All rows are made from the same 12 directions, up to rounding. Whole rows:
[[ -1  11 -28 -19 -10 -10  54  -2 -20 -37  11   8  19  57 -28 -27 -27 -20
  -60 -10 -15  -2 -29  17 -15   8 -20]
 [  9 -11 -28   2   0   4  16 -12 -27 -37   1 -12   8   4  22  28   6 -56
  -49   0  25   6  14  34  18  10 -46]
 [ 34  25   9  17 -28  -8 -13  19 -74 -20  -5 -25 -18  -2  30 -16 -44 -14
  -19  14 -67 -28  27   0  -3 -14 -17]
 [-36  -5  43  20  35   4 -29 -26   2  22 -17 -19 -34  -5  27 -41 -18  39
   43 -38  25  -8 -16  10 -13 -10  40]
 [ 19  47 -32  52  -6  10 -28  -6 -17 -30   9  -1 -69 -10  26   7   2  16
    8 -12  -1 -42   9  24 -20   2 -26]
 [ 17 -21 -41  -2   0  -7  -1 -12 -21 -21  11   1   4  -1 -10   3  -8  -3
  -27 -10 -19 -28  -1  33  -4   2 -11]
 [ 15  16  -9  21   7   0 -15   0  -7   1  -7   8  53  -2  20 -10  30   1
   11 -25 -30  -7   3 -14  -6   5 -63]
 [-32  33 -20 -13 -38   5   2  19   9 -21  -8 -23  33  12   5 -44 -33 -33
    2  -7 -68 -32  -3   3  27  -4 -21]
 [-19 -12 -18  15  32 -27  31 -26   3  23   3 -37 -17  -7  -7 -18 -51 -28
  -32 -18  10  -4  15  34 -14   0  58]
 [  4 -16   3   4  -3   0 -12  -4 -18  20  -3 -11 -11 -20   2   0  11 -19
  -15  -1  -2  -5  -1  13  27   4  -6]
 [  2   7  -5  -1  -1 -21  12   7  -8  13   9  13  48   6 -31 -29   6 -18
  -22  -9 -11  12 -27 -15   6   2 -19]
 [ -7  -4  21   0 -12  18 -14   8 -10  -8 -19 -38 -20 -17  48  25 -25 -22
   19  22 -18  -4  47   6  16  -9  10]
 [-31   2  11  -2  19  13 -26 -26  18 -17 -11  14 -10  16  17 -37  23  43
   30 -46  47 -11 -43  10   0   1 -13]
 [ -1   1  18  -8  -1  15   1  -1 -11 -40  16  37 -46  33 -19  15  11  33
    2  11  65  21 -42   2 -18  -2   5]
 [ 21  -4  27  32  20  14   7  -5   1  65  -4  13 -21  -6  -8  26  58   9
   -2  -1   3  24  -5 -13  -6  22 -22]
 [  9  21 -19 -57 -29 -28  26  12   5 -55  -6   6  36  17  10 -22 -14 -21
  -42  12  37  11   6 -25  24  -7  -9]]

Rows cut short, each followed by the rest of it:
[  7 -12  -1  -7  -1  15  25  -4   4   6  -8 -13 -24   9  13  31   1  -9
 -17  13  -9   1  25] -> [13 -2 11  3]
[ -8   6  20 -35 -23  11   5   5  -4 -41 -13  -4 -28  11  30   9   4 -18
 -17  20  63  20   1] -> [-5 35 -2 -5]
[-32  -6   1 -64 -10   6  12   0  61  -3 -39 -13  80  16  33 -35   9   8
  23 -21 -28  -9  15] -> [-25  28   2 -15]
[ -7  43 -28  72   4 -11 -18  -9 -31  26   8 -22  -6 -26   0 -39   7 -57
 -26 -39 -25 -25 -19] -> [ 28  21  11 -52]
[-24  -1 -17  28  10  -8  -7  -7  13  34   9 -12   8 -27 -22 -11   5 -38
  -4 -15   1  -1 -13] -> [17 21  6  2]
[ -5 -24 -31 -27 -30  22  13   0  14  11  -1   0  -6  -2 -20  18  38 -36
 -37   7 -17 -16 -12] -> [ 29  53  22 -33]
[-23  28  -2  -2 -27 -17 -16   6 -21 -16   4 -10 -11 -16  -6 -47  -7 -53
 -32  -7  42   1 -35] -> [  6  59  -6 -13]
[ 10  -7  -2 -28  26 -17   0 -22  24 -31 -21  -1  22  -1  50  -2   2  33
  10 -19  56   5  32] -> [-14 -16  -7  11]
[ 49 -40   4   6  21 -20  13  -7 -42  -2  14  -6 -37 -24   4  67 -15 -15
 -39  40  48  30  45] -> [ 11 -19  -5  41]
[ -4 -26  22   7  19  11  -7  -2   1  22  -8  -4  36  -4  10  16   9   3
  27  -3 -24  13  12] -> [-5 -9  0 -8]
[ 37 -45   2 -21  18  -5  19 -13 -34 -27   5  15   6  13   5  45   9   3
 -36  16  43  27  13] -> [  9 -17   1  -5]
[-10  -2  -3 -22 -26   9   8   8  -6 -11   6   5 -26  21 -26 -16 -18  10
 -10   9 -23 -18 -25] -> [12  7 -1 16]
[ 26 -55 -46   2   9  -7 -11  14  18  10  31  22  79 -33 -47  67   5   1
  28  30 -59   0  31] -> [  0 -27  -6   8]
[-24 -18  34  -8  24  -3   3  -6   9  18 -15 -13  37   8  10 -20 -20  10
  26 -13  -9  16   2] -> [-12 -12  -8  23]
[ 33 -15 -18  37  22  23 -14 -14   5  38   3  32  19  -7  -7  35  85  23
   9 -23 -24  -7 -10] -> [  6 -14  27 -74]
[-28 -14  -9 -18   5  35  -3 -20  26 -46 -16 -11 -25  22  42  19  -6  22
  26 -13  16 -21  13] -> [34 -7  2 -1]
[ 15 -36  43 -15   8   1 -64 -16 -32  14 -29  -4  -2 -33  48 -25  30  43
  29 -24  12 -17   0] -> [ -6  30 -11 -10]
[ 12 -36 -24 -33 -22  21   8  19  13 -15  14  37  70  12 -36  48  45 -13
  -2  26 -28  15 -12] -> [ -6  15  10 -51]
[  1  43  11   0   6 -18  -6   9  17 -30   3  32  38   9   6 -17  20  14
  18  -7  63  34 -18] -> [-48 -12  -8 -23]
[-21  27  -7  22  10   5   8   2  14 -16  12  16  22  23 -16  -9   1  -3
  14 -14   8  11 -27] -> [ -3 -22   2 -21]
[-25  -5  12   4   9  13  24   3  15   6  -2 -16   4  14  -1  17 -21 -21
   8  10  -7  19  11] -> [  5 -10   2  17]
[ -5  16  21  16   9   0  38   7 -11  26   2  10  35  33 -23 -13  14 -28
 -26  -7 -11  36 -28] -> [-18  -8  14 -36]
[ 33  -6  -4  -8 -15 -11 -18  -9 -27  20  -9  -8 -56 -23  10 -19   9  21
 -27  -5  -9 -37   5] -> [11 22  2 12]
[-12   0  -3 -65 -44 -19  16  18   3 -34  -2 -10  -4   1 -10 -22 -36 -30
 -36  31  28   4  -2] -> [ -9  49 -13  38]
[ 12 -13  32  30  41  -1   0 -25 -57 -16   7  13 -30  30   6  -4  -9  32
  -9 -22  39  16 -28] -> [ 18 -48  -3  -1]
[-11 -23  19 -11  33 -34   8 -25  22  62 -21 -29   5 -39  12 -29   4 -18
 -20 -22  51  19  15] -> [-8 29  2 48]
[ -1 -21 -11 -12   6  -6  10  -6  -3  -7  -2 -12  22  -1   4   5 -16 -15
 -12   0  -9  -1  15] -> [12  1 -2  7]
[-23  40 -10 -14 -25  -6  40  16  19  -4  -1 -10   3  26 -16 -31 -24 -34
 -28   5 -14   3 -11] -> [-9 14  5  2]
[ 23   1  -8   4   7 -13  -9   5  -7 -32  -2  -6  37 -27  38  43   6 -34
  -2  19  39  27  48] -> [-15   5  -8 -23]
[-39  24  -4  10 -21  19  18  23  10 -32   3 -27  23   7  12  27 -30 -78
   2  28  -7  23  19] -> [  7  20  -2 -20]
[ 10  13  -5 -20 -18  19  15   5  37  19 -15  14  -4   7   6  12  57   8
  -7   2   0   0   2] -> [-18  22  22 -37]
[-14  36   8  34  11 -13  -4   6  25  15  18   6 -39 -17 -21   1 -10   3
  21   9  50  21  -8] -> [-17 -16  -6  44]
[ -3   1 -22  -1   2 -16  14   6  19   5  15   6  28  -6 -30   5  -7 -17
  -6   8   0  10   1] -> [-6 -5 -1 14]
[ 10  20  -8  -6 -24  -6  16  25  10   7  22  25 -10  15 -53  -4 -13  23
   2  25 -34  -3 -19] -> [-21 -20  -3  26]
[ 25 -21 -15 -22  -1  -8  16  -3   4  -2   5   9  -8   0 -11  22   3  14
 -19  14   6  -1  14] -> [ 1 -9  3 19]
[ 30   2   2  12   4 -15  11   2 -31  12   6   3  -3   0  -7   3  -3  -4
 -27   6 -11   6   6] -> [ -6 -13   2  -4]
[ 31  45  28  29  -6   5  -7  21  -7  13  15  54 -14  12 -26   8  60  30
  10  11  30  33 -39] -> [-50 -16   8 -44]
[-14  18   0   0 -10  -4 -49   0 -29 -68   0   1   8  -1  31 -33 -26  11
  27 -17  20 -21 -15] -> [  7   6 -24 -17]
[  2  -4  12  22  17 -34  -1   6 -34  -2  19 -12  10 -21 -15   1 -49 -32
 -10  17  24  29   9] -> [ -4 -14 -20  43]
[  5   2 -12   8  -5  16 -13 -10 -30 -42 -17 -28  -8   0  60  13  -9 -25
 -10  -9 -10 -23  32] -> [ 31  11   0 -42]
[ 11  30  10  17  -6  -7  -3   6  -1  27  -4  -2 -31 -10   1 -18   7   9
  -1  -1  -8  -7   1] -> [-17   1   3   4]
[-19   2  10 -27 -18  10  31  35  28 -29  16  10  26  33 -32  32 -51   5
  31  51 -30  27  13] -> [-25 -35 -15  46]
[ 16   2 -31  32  18 -15  49   1  -9  16  25  -1  17  12 -38  27 -21 -37
 -40  10 -26  17  12] -> [ 12 -38  11   3]
[  5 -32 -15  -9  27 -21  22 -13  -9   2  -8 -17  84  -2  13   2  -9 -39
 -27 -16 -12  16  25] -> [  5  -2   2 -20]
[ 18 -29   7 -14  -2  -1 -36  -9 -19   6 -12  -5  -5 -25  22  -5  12  26
  11  -7 -12 -25  10] -> [ 6 17 -6  1]
[-15  -1  -7 -25 -20 -20 -52   3  -4 -32  -5 -11  14 -32  18 -43 -27   9
  26  -9   7 -31  -2] -> [ -1  33 -26  21]
[ -5 -28 -34 -26 -30  19 -22 -12  19  20  -4  -1 -47 -24 -15  -6  39   6
 -15  -9 -15 -51 -20] -> [39 57 16 -5]
[  2  39 -14  -5 -33 -30  21  25 -19  -2  14  -6   7  11 -36 -48 -48 -22
 -32  11 -47 -13 -14] -> [-14   3  -9  18]
[-17  21 -16  15 -10   9 -10  26  49  13  14  15  45 -13 -28  18  13  -5
  48  15 -33   7   2] -> [-26  -6  -1  -8]
[-26  97   2  10 -21  16  18   9  60 -19 -38 -39 -45   8  81 -16  -8 -15
  19  -5  17 -10  51] -> [-26  10   8 -14]
[ -5 -25  34   2  -8  17   5  16 -42   4  12   6   6  24 -31  11 -19  -8
   1  22 -39  18 -25] -> [ 5 -8 -5  1]
[  2 -21  33 -31  -4   9  17 -12 -33  -1 -32 -32 -24  20  45 -17 -18  -3
 -30  -6 -10  -7  17] -> [14 18  2  3]
[ 24 -40  -1 -12 -12  55  21  -1   3   6   0  15 -55  25  -5  80  43  21
  -8  32 -24  -4  11] -> [ 27  -8  25 -20]
[ 11 -25  15  -1   8 -26 -31   1 -21  25   5   0  19 -35 -13 -17 -10  11
  12   1  -6   0  -1] -> [-12   7 -16  30]
[  9  23  -6  28  15  -4  26  -3 -30 -45   5 -13   2  19  29  26 -29 -39
 -26   7  26  24  26] -> [ 10 -29  -2 -21]
[-50 -17  20  46  51 -13 -15 -11  19  39   2 -32  56 -39   3   2 -24 -49
  41 -16  20  38  14] -> [  4  -4 -11  29]
[ -8  24 -12   1 -17 -14 -53   1  20  11 -22 -33 -10 -59  45 -36  -5  -1
  31 -15 -12 -44  33] -> [ -7  43 -12  12]
[  7 -34  -3 -20   4   6   1  -8  -1  -6   8  21  -2  10 -20  14  15  23
  -4   3  15   2 -18] -> [10 -4  2  5]
[  8  -4  47  -4  -6  13   5  -4 -42  15 -21 -18 -47  10  30  -8   4  -7
 -25   3   9   9  -1] -> [ 3 21  5 -8]
[-34   5   7 -16 -12  -1 -29  18  68  38   0   6  15 -32 -27 -19   4  29
  66   7 -15  -7  -7] -> [-32  17 -11  50]
[-29 -15  -3 -53  12  -8  20 -26  66  35 -27  -5   5  15  -2 -61   7  50
   4 -43   2 -26 -17] -> [-3  9  9 43]
[-48  12  34 -11  11  25  32  -2  48  16 -32 -31  12  24  37  -3  -8 -18
  23  -6   3  24  20] -> [-11   5   8   7]
[ -4  24 -26  20  25 -41  15 -13   8   4   6  -8  32 -14  -2 -30 -10 -33
 -28 -27  38  12   1] -> [-3 -3  0  1]
[ 10 -40  11 -19 -10  -3 -27   8 -20  15   0   1  26 -22 -11   1   0   7
  11  12 -35  -8   1] -> [ -3  19 -10   9]
[-19 -20  15 -14  16  -4   3 -25 -23  -6 -15 -13   4  23  14 -47 -18  10
 -15 -38   4 -12 -25] -> [23  2 -2  2]
[ -7 -24  41  -8   3  29 -18  -6 -17  -3  -8  15 -18  11  11  14  36  13
  12   0  37  20 -28] -> [  3  17   4 -24]
[-22  18 -22  35   3  10  24 -16  -1   0  11 -24 -81  -1  -6  16  -9 -54
 -43   0  47   1  -6] -> [49 15 16 10]
[ -7 -30  15 -94 -41   4 -21   0   9 -34 -36 -13  -6  -5  43 -30   0  22
  -2   6  18 -26   9] -> [ -6  65 -12  16]
[ -9  22 -35  -3 -12  16 -23  -5  74  19 -18  -8 -19 -34  27   5  40  19
  36 -14  -7 -39  28] -> [-2 24 12 -7]
[ -7  12   0  14  11   6  19  -6  13  13  -4   1   5   7   3   7  27 -24
 -15  -9  24  20  -6] -> [ -1   6  15 -28]
[ 29  11   5   2  15  16  14 -10   2 -31 -11  12 -27  25  42  38  17  36
   4   3  30   8  28] -> [ -7 -39   7 -18]
[ 51   8 -39 -31  -7  -7  39  -1  25  10 -10  28  37  30  -5  -4  41  44
 -30 -13 -53 -25  13] -> [-23 -25  22 -41]
[  1  -9 -23  23  36   3  16 -19   8 -25   1  -6  37   3  28  44   8 -29
  -5 -10  32  22  31] -> [ 17 -25   8 -32]
[-31   3  -4   7 -16   4 -10  13   3   8  12  -8   4  -5 -31 -18 -24 -20
  14   4 -34 -10 -22] -> [11 14 -6 15]
[  5  32  18   3 -21 -17  -7  16 -39 -11  -8 -23  -5   0  20 -40 -45 -11
  -7   4 -35 -13  10] -> [-14   5 -16   6]
[ -9  42  11   4  -9  -3  36   9  27  38 -24 -30   1  -2  25 -14   9 -46
 -24   1  -5  17  27] -> [-24  27  16 -13]
[ 33  -1 -23  15   5   4 -12 -10 -29 -42   4  11  -2  -8  30  40  31 -17
 -22   1  41   4  15] -> [ 15   2   5 -55]
[  1  10   3 -32 -12 -41 -20   0 -25 -32   2   3   2   0  -5 -71 -46  31
  -7 -14  15 -22 -23] -> [-12   3 -26  40]
[-21  18 -37  67  32 -20  -8 -10  -2  -9  36  -2  11 -27 -27  15 -15 -56
  -3 -11  47  20 -11] -> [ 26 -16  -3  -1]
[-34 -28  29 -50 -14  15 -12  -6 -31 -73  -6   2 -10  40  13 -24 -39  18
   6  -1  35  -1 -36] -> [ 22  11 -20  16]
